There are 3 nested groupings, the coarsest first. Each group lies inside one group of the grouping before and may be the whole of it. The rows also spread widely along 11 directions, which tell nothing about the answers.
Known rows, each followed by its group in each grouping:
[ 11  10 -11  -4   5   9  34   4   4  -5  15 -32  -2   9  31   5 -10  -9
  -7 -16] | Kig Vipa Q496
[ 26  -7  -7  17   7 -23  14  -8 -48   2  10   2   6   1   0 -10  17  -2
   7 -25] | fum pif Q400
[ 33   1  -3 -33 -11   1 -34 -21  -4   9  10  -4  24   5  -1  18 -16 -18
  39  -7] | Kig Dalov Q995
[-27 -11  22   2   1   3   5  15 -11  -4  27  -3 -17  29   4 -25  34 -32
 -11  16] | dag seto Q738
[ 14  31  13  -3  -4   1 -21 -28 -16  11  18 -22  15  -3  16   9  -4  -2
  11 -13] | dag seto Q239
[  6 -14   5   3 -24  -8   4 -18 -10   8  -7   1   3  -9   0  12   1   9
  20 -25] | dag seru Q816
[ -8  -2  18 -35  21   6  22  -5   3  -6   2 -18   2  10  -7   1  23 -28
  22 -14] | dag bas Q607
[ 18  10  26 -21  32 -24   6  10 -24 -20  13  25 -27  11 -15  -7   4 -10
  23 -13] | dag seru Q97
[-29   9  11  -3  10  17  -5  28  16  -4  11  -6 -41   8  20 -12  -4 -11
 -23   9] | Kig Dalov Q473
[ -8 -26 -16 -23 -30  14  -1 -18  -5  -1  30   1 -14  23  -8 -28  -5   1
   4   8] | fum Pak Q677
[ -1 -18 -23 -24   1  17  44   4   8 -18   2 -27  -5  13   1  -1   5  -5
  -7  -6] | dag bas Q309
[ -3  19   9 -15  20 -16 -55  16  10   9 -22  -1  11 -14 -29  30  27 -12
   0  26] | dag bas Q296
[ -1  23  -1  -9 -13  -7  23  18 -26 -28  28 -42  -7 -31   0  -4   6  -3
  -9 -23] | fum Kovir Q23
[ -9  -6 -19 -25  18   7  -9  21  18  -6 -11 -26  -7 -13 -14   8  14 -25
  -4   6] | fum Moko Q592
[ 35 -43  -5  20  -1 -27 -12  10 -10   8 -29  49 -10   6 -13   8 -14  -4
  21  -5] | fum Moko Q681
[-19   3  13   4  10   5 -11  19  11  18 -11 -16  -4 -11  14   1  17 -36
  -4 -16] | fum pif Q710
[ -1   0 -31 -25  -3  19   7  -4  29  -6 -17 -28  -1  -5  -4  20 -10  16
 -11   7] | dag bas Q309
[  9 -26 -10  -9 -28   4 -16  21  19  -5  -1   7   2  11  -3   9  -4 -20
  -3  19] | dag seru Q816
[  3   5  -6 -27 -14  22  -1  11  51 -10  -2 -20  10  -9  -2  10 -25 -24
  -1  17] | fum Moko Q681
[ -8  20  19  -9 -19   6  11 -33  23   1   8 -17  20   0  -5   5   0  11
   7   3] | dag seru Q816
[ -7 -28  10  24 -32  -4   0 -12 -26  21  -5   1  -9  -4  19   5   6   2
  14 -32] | dag seto Q738
[ 14 -44 -20 -10 -24 -14 -28  33 -29 -20   8  19  -6   3 -31   5  18 -11
   2  22] | dag seto Q239
[-35  39  30 -19  21  -8  -2  -5   5  -8   3 -27  -3 -39 -31   3  30   4
   4  -6] | fum Moko Q592
[ 28 -30 -19 -24 -21  -6  16 -29 -12  -8  -3   2  25  11 -28  11   4  11
  30  -6] | dag bas Q309
[ -4   3 -22 -34   0  11 -26  -4   5   3  10 -27   5   8  -6   7  16 -14
  -5  14] | dag bas Q607
[-23  15  13 -17  -6  10   6 -25  36  -6   3 -12  28   2 -33   2  17  15
   3  38] | Kig Dalov Q473
[ 40 -22  10  11   3 -16   8   2  -9  -1  -1  30  13  27   2   1  -5 -22
  25   4] | Kig Dalov Q473
[ 12  26 -18 -10   2  12   3 -16  22  -1 -14 -28  14 -21   1  16 -19  19
 -10  -4] | fum pif Q400
[-12  17  14 -16 -24  13 -20  14  21  -3 -11 -37  14 -44   1  35  -6  -9
   2  -7] | dag seto Q239
[ -6 -20  19   8   4  -3 -16  12  -7  16  -3   4  -5  20  13   0  22 -39
  10   0] | dag seto Q738
[-16  -2 -14  -1  15  22  33  -4  42  -7 -14 -12 -19  17   8  -4 -11  25
 -23  18] | Kig Dalov Q995

New rows, each followed by its group in each grouping:
[-20  -2  -4 -12 -30  22  13 -25 -16   0  31 -22 -32  10  24 -18 -13  17
  -2 -24] | dag seto Q738
[-11  -5   6 -32   7  -1  39   0  -4 -22  -6  -1 -25 -23 -25  -5  -4  13
  18 -34] | fum pif Q710
[ -9  27 -21 -37  14   4 -16 -35 -22  -3  12 -42   0 -18 -16   9  18  28
   8 -11] | dag seto Q239
[  9  -9 -18  13 -25  -4  -5  -3  -3   5 -12 -13   1 -15   5   9  -9  11
   0 -13] | fum Kovir Q23
[ 15 -18 -52 -28 -15  20  25  -3  -6 -12  22 -21 -33  19  25  -5 -33  16
  -8 -18] | Kig Vipa Q496
[-20 -11  -3  -9 -18   2 -38  17  -8  11   4   4 -23 -11  -5  -8   7 -14
  -5  -7] | fum pif Q710
[ 22  21   3   7  -5   1  16 -30   0  -1  11  -2  14   4   7  -7 -19  16
  -1  -6] | fum pif Q400
[-32  19  16  -8  20   7   7   7  23   2 -21 -21 -26 -20   5  13   9   7
  -8 -15] | dag seru Q816
[ 24 -10 -10   9   6   8 -11  21  17  12 -14  -4   1  14  35  14 -19 -32
  -1   1] | Kig Dalov Q473
[-32  23 -23  19  33  -3   2  29   0  -1 -17 -23 -44 -25   6  -4  17  28
 -54   0] | fum pif Q710
[  2  15   9  12  31 -17 -11  15 -40   1  10   0 -32   8  15  -5  18  -7
 -10  -8] | dag seto Q738
[-15 -24  -7  -3 -14   3   9  -8  -7   7  -6  -5 -26   0   6  -2   6  12
   5 -26] | dag seru Q816
[ 11  11 -33 -39  20   9  22  -9   5 -17 -11 -37  -6 -14  -6  21  -6  19
   0 -14] | dag bas Q607
[-34  11   5   4  -5   8   5 -28  27   6  -6 -18   2  -1 -16 -11  16  24
  -9  13] | fum Kovir Q23
[  2  23  -6 -23  20   0  -1  -2   2 -12   5 -17   4 -14 -19   1  10   1
  -5   4] | fum pif Q400
[ -5  19   6 -29   8 -13 -11  -3 -51 -11  34 -18 -10 -22 -19 -12  29  -9
  12 -29] | fum pif Q400
[ -7  39 -13 -30 -28  17 -39   2   9 -14  43 -33  -7 -16  -3  -5 -17  -5
 -23  20] | fum Moko Q592
[-18 -21 -25  11 -18  -3  40  -8 -16 -10   1 -29   3  -4 -11  -2  35  30
 -24   1] | dag bas Q607
[  6  -2 -12  11 -13  -7  19 -14 -20  -7   0  -2 -30 -11   2  -8 -19  40
  -1 -29] | fum Kovir Q23
[  1 -13   2  14 -22 -11  38   7 -13 -12 -10 -17   9 -23  -3  16  14  14
  -6 -18] | dag bas Q607
[-12 -18   3  -3 -40  12  -4  10  23   8 -15 -20  14 -13   4  21   2 -13
  -1  -1] | dag bas Q296
[-11   3   5  11   9  -4  21 -16 -12   4   3 -13  -4   1   5  -5  16  18
   0 -14] | Kig Dalov Q995
[-29  10  14  -2  -3  -7   7  -8   6  -7  -7  -6  -2 -14 -27   5  27  30
 -12  15] | dag bas Q607
[ 18  -7  -8 -10 -13  -2 -30   2 -14   4  12   2 -12   8   6  -6 -11 -20
  13 -11] | fum Kovir Q23
[ -5 -16 -29   5 -14  18  21  -4   9   4  -6 -36  -9   1  24  -6  -6  -1
 -11 -20] | fum Kovir Q23
[ -9   9  -7   9   1 -14 -10  -1   1  -3  -1  -3  -2 -17 -25   1  15  20
 -17  19] | fum Moko Q681
[ 10 -19 -45 -24 -17  13 -27  -6 -16  -1   2 -12 -28   0   7   9 -21  20
   0 -12] | dag seto Q239
[-22 -14  -4 -12  -3  15  -3  28  22  -2  -1 -29  -3   3   1  -6  20 -42
  -9   8] | fum Kovir Q23
[-14 -21  -3  -5 -28   6  19 -12  11  -2 -14  -5  -4  -8  -9   9  -1  25
   0  -6] | dag bas Q607
[ -4   4 -22 -17  14   8  26 -14  10 -11   0 -19 -18   9  -1  -2   1  22
 -11  -2] | dag seru Q816
[ 16  24  -7  22  11  -9  -7 -21  -2  15 -11 -12  26  -8   3   8   7  12
 -10   2] | fum pif Q400
[  1 -24  15  31 -33  -4  19 -14 -20  -2  13  27 -19  20   8 -18 -10  25
  -3  -5] | dag seto Q239
[-18  14   0  -7   8  20   1 -28  49  13  -5 -21  14  11  -1  -6   1  -3
  -8  23] | fum Moko Q681
[ 16 -12  15  25  -9 -11   2  -3   2   3  -8  33 -18  17   5 -12 -21   7
   7  -3] | fum Kovir Q23
[-11   2  17  20   5   0 -14   0  11  24 -22   2   2 -10   8   5   9 -10
  -1 -10] | fum pif Q400
[ 51 -36 -18  20   1 -18  -5 -14  -3  20 -36  36   9  18   3  13 -25   2
  26  -6] | fum Pak Q677
[ 16 -59 -37   0 -44  11  16  29   5 -13  -3   0  -4  17   6   5  -7 -12
 -15  12] | dag bas Q607
[ -6 -34   4  -4 -13   0  11 -22   9   4 -10  21   5  17 -22  -4   8  13
  23   9] | Kig Dalov Q473
[ 30 -25 -32   3 -17   9 -13   0  16   9   1 -14  26  32  13  -3  -4 -35
   0  18] | fum Kovir Q23
[ -6  12   6  38 -19  10  29  -8   8   9  12 -25  15   5  30 -15   3  -2
 -32  -1] | fum pif Q400
[-30  17  -5 -23  22  16  35  19   5 -29  13 -38 -33  -4   0  -8  14   6
 -27   4] | dag seto Q738
[-27  14   7 -29  20  19 -29   4  19  12 -13 -24 -23  -6  10  14   4 -14
   4  -5] | dag seto Q738
[ 17 -23   6 -29 -43   7 -12 -22  19  -2   1  21  15  12 -19  11 -22   0
  28  12] | dag bas Q607
[-22  33  54  39 -27  -3  24 -21  10  11   6 -10  13 -11  20   1   4  18
 -13  -7] | dag bas Q607
[ -8  -8   3 -24 -27   2  15 -29 -28  -3  43 -15  10   7 -14 -30  21 -13
  18 -19] | fum pif Q710
[-14  40   4 -12  26  10 -18   1  -9   9  12 -28 -29 -16  21  -7  -2  -4
 -13 -26] | fum pif Q400
[  3 -12  19   8  -8 -13   2 -23 -21   3  27  17   5  34 -13 -34  23 -14
  17   5] | fum Kovir Q23
[ 28 -20  20  26  -4 -42  10 -24 -27  11 -15  47  13   6 -22  12   5  28
  36 -11] | Kig Vipa Q496
[  3  39 -15 -10   4  -4 -12  -7 -34  -1  14 -41  -6 -41   7   9   2  15
  -9 -35] | fum pif Q400
[ -5 -33  -2   6   2  -6  18  16 -20  -1   9   1 -23   8   5 -19  15 -25
   4 -20] | fum Moko Q681
[-38  23   8  -6 -17  22  10 -35  46  10 -11 -24  -1 -20  -7   1 -14  40
 -12   9] | fum Pak Q677
[ -6  28  19  12  34 -30 -20   2 -20   7 -21   2  -3 -21 -22  20  34  20
  -2  -1] | dag bas Q309
[-25  17  19  12  -7   6  20  36  23 -22   3  -8 -14 -19  -6  -7   2   1
 -39  18] | fum pif Q400
[ -7 -29 -21  23   4 -25 -12  20 -46   8  -3  -2  -8  -6 -11   0  47   4
  -8  -1] | Kig Dalov Q473
[ 25 -63 -60 -18  -4  -7  -6   8 -15  -5 -12  14 -15  13 -25  -3   2  -2
  10   3] | fum Moko Q681
[  5 -30  11   2 -17   4  15 -13  35   6 -10  11  26  32  -9  -2  11 -18
  13  22] | dag seru Q97
[-18  -2   3  24  13 -11   2 -11  -6  21 -17  -7 -15 -13   4  -3  16  13
  -5 -18] | fum Moko Q681
[ 13  -6  14 -19   6  -1   8 -17  -5  -8  18  27  -8  26 -14 -23  -8  -8
  19  -1] | fum pif Q400
[-20 -16   7   8 -38  19 -10  29  57   5 -25  -5   6 -17   1  16 -18 -15
 -18  26] | fum Pak Q677
[  2 -14   0  18 -32   8 -22   7  51   3 -24  29  -7  11  -6   3 -35  13
 -14  36] | fum Kovir Q23
[-21 -29  15  22 -25  -4   5  12 -13  17  -7 -14   6  -7  13   6  33 -21
  -2 -18] | dag bas Q607
[ 32   9 -14 -22  12  -1  47   6 -12 -38  32 -10 -21   8   4 -18 -27  -5
  -3 -13] | fum Moko Q681
[-14  -1 -19 -25   5  18   6  -4  30  -4 -12 -19 -22 -13  -5   2 -15   9
  -3  -5] | fum Moko Q681
[ 11   3   2  59 -16 -36   3 -25 -52  16  -4   4   9 -11   4   8  22  45
 -10  -9] | dag seto Q738
[  2 -12 -13   0 -37 -28 -16  -3 -44 -10  23 -12  20 -30 -39   1  35   6
   4   1] | fum Moko Q592
[  7  -2 -11  16  36   0  -8   7  25  12 -22   7  -5  28  10   4   3   0
 -16  28] | Kig Dalov Q995
[ -9  -9  28   0  -8   0   0  24   9  -5  -4  16 -18   6  -1   2   1 -17
   0   1] | dag bas Q309
[-11 -19 -17 -32 -11  17  -6 -13  13   8 -13 -33  15  -6  -7  18  13 -13
  18  -5] | dag seto Q738
[-11  -9  10  23  -5   9   3  13  29  16 -32  -1  -2 -13  14   9  -6  -8
 -11  -7] | fum pif Q400
[ 50 -11 -37 -42  25  -6 -14  13 -33 -11   9 -12  -2  18   2  13   0 -32
  20 -16] | dag bas Q309
[-17  26  14   1 -29   0 -25 -11 -15   7  36  -9  -6 -11   2 -18   4   1
 -12  -4] | fum pif Q710
[-16 -21  28   8   2 -16  -1  23   7  -7 -15  29  -7  -2 -30   3  21   1
   6  19] | Kig Dalov Q995
[ -8 -28   0 -10   9  -1  -1  17  12  -9   4  15 -15  22 -22 -19  17 -26
   0  23] | fum Moko Q592
[ 10 -10  22  31   2 -16  10  13   8   6 -23  16  12   8   1  12  13  -8
  -6  13] | dag bas Q607
[ 44 -20 -12  19   0 -18  13  23 -19 -11 -12  11   3   9  10  17  -9 -11
   2  -1] | dag seto Q738
[  6  16 -12 -19   5   1 -25 -11 -11   9  18 -25   7   0   1  -2   7 -16
   4   1] | fum Pak Q677
[ -3   2  -4 -11 -27   2   8 -12  -1  -9  11 -23  28 -20 -20   1  13   2
   0  -1] | fum pif Q400
[ -9  -2   9  14 -50  -5 -20 -18   2  17  -1  -1  26 -25 -15   6   5  10
   3  -2] | fum pif Q710
[ 37  25   0 -17 -11  -7  -5 -11   6 -13   5   0   6 -23  -7  16 -41   9
  15  -9] | fum Moko Q681
[-10   0  33  37  -8 -28  -7  34  -8   2 -22  10  10 -25 -16  23  33  -3
 -12   9] | dag bas Q309
[  6 -32 -24 -21  17  16 -23  27  31  -1 -21  12 -19  32  -1   9  -6 -27
  -5  34] | dag seto Q738
[  9  -7   0   3  -1  10 -17  -1  36  16 -19   1  25  10   1   7  -2 -26
   0  19] | fum pif Q400
[-29  14  -2 -25  30   1   2 -22  -4   2  -8 -14 -25  -3 -18   0  24  30
   0  -7] | dag bas Q607
[ -4   9  -6 -34   1  12  -2   7   6  -8  15  -8 -36   2  13   4 -26   3
   5 -16] | Kig Vipa Q496
[-22   9 -16 -33 -19  14   9 -15  -9 -13  15 -30 -28 -29  -7   3 -11  42
   2 -25] | Kig Dalov Q995
[ 20 -13 -10   9  11  -5   9  -1  13  -4 -14   9   2  22  -6  -5  -5  -3
   1  13] | fum Kovir Q23
[ 27  -9  15  43 -28 -31  26 -29 -16  12 -19  10  50 -19 -14  12  12  16
  19 -18] | fum pif Q710
[ 13 -24  -7 -28 -21   7 -39 -11  18  11   5  18   3  16 -13  -3 -16 -26
  24  13] | fum Moko Q681
[-42  -3   2 -60 -34  12   2   2 -36 -31  44 -23 -50 -27 -24 -13   6  18
  10 -27] | dag seto Q738
[  0   4  12  28  16 -10  23 -10   5  10 -19  -5   8   9  10   7  17   7
  -9   0] | dag bas Q607
[ -7  -2 -13 -28  20  -1  44 -25 -23 -19  11 -13 -24  -1 -17 -12   8  36
  16 -25] | Kig Dalov Q473
[ 18 -22  -3  22 -33  -3  29 -18   0  -7   8  22  11  17  -8 -17 -12  17
  -6  10] | fum pif Q400
[-30  -4  -4 -23  14   5 -18   1 -10   3   0  -4 -53  -5  -7 -16   5   8
   6 -23] | fum Kovir Q23
[ -5 -12 -20 -20  -8  13   2 -26   1   7   2 -20 -12  -4   0  -5  -6   5
  13 -22] | fum Moko Q592
[ 22 -28   8  36 -25 -13  12   7   3  12 -25   6  30   4  11  21   7 -13
   1   0] | dag bas Q607
[ 17  -6 -22 -20  11   5   8  -2  13 -17  -7  19 -31  13  -8   2 -34  35
   1   8] | Kig Dalov Q995
[-19  16  -1  -2  -8 -15   6  -5 -13   0   5 -32  18 -30 -20  18  33  19
  -1  -4] | Kig Vipa Q496
[-10 -34   6  40 -25   6  -6  -6  44  35 -63   9   5 -10  14  22 -15   7
   8 -11] | fum Kovir Q23
[ 29 -11 -15 -10  -1  -7 -14  10   4  -5 -17   9   6  -7  -9  24 -15   0
  14   5] | Kig Dalov Q473
[ 21  -1  11  32   3 -35  20   1 -47  -6   6  -8  29  -5 -10   8  42  -4
   3  -1] | dag seto Q738
[-37  29   5 -25  11  10   7  12  11 -20  -2 -33 -29 -32 -13  12   7  22
 -18   1] | dag seto Q738
[ 11 -10 -24  12   1  12  -6 -15  13  13  -4  13 -16  27  14 -15 -20  15
 -18  10] | fum pif Q400
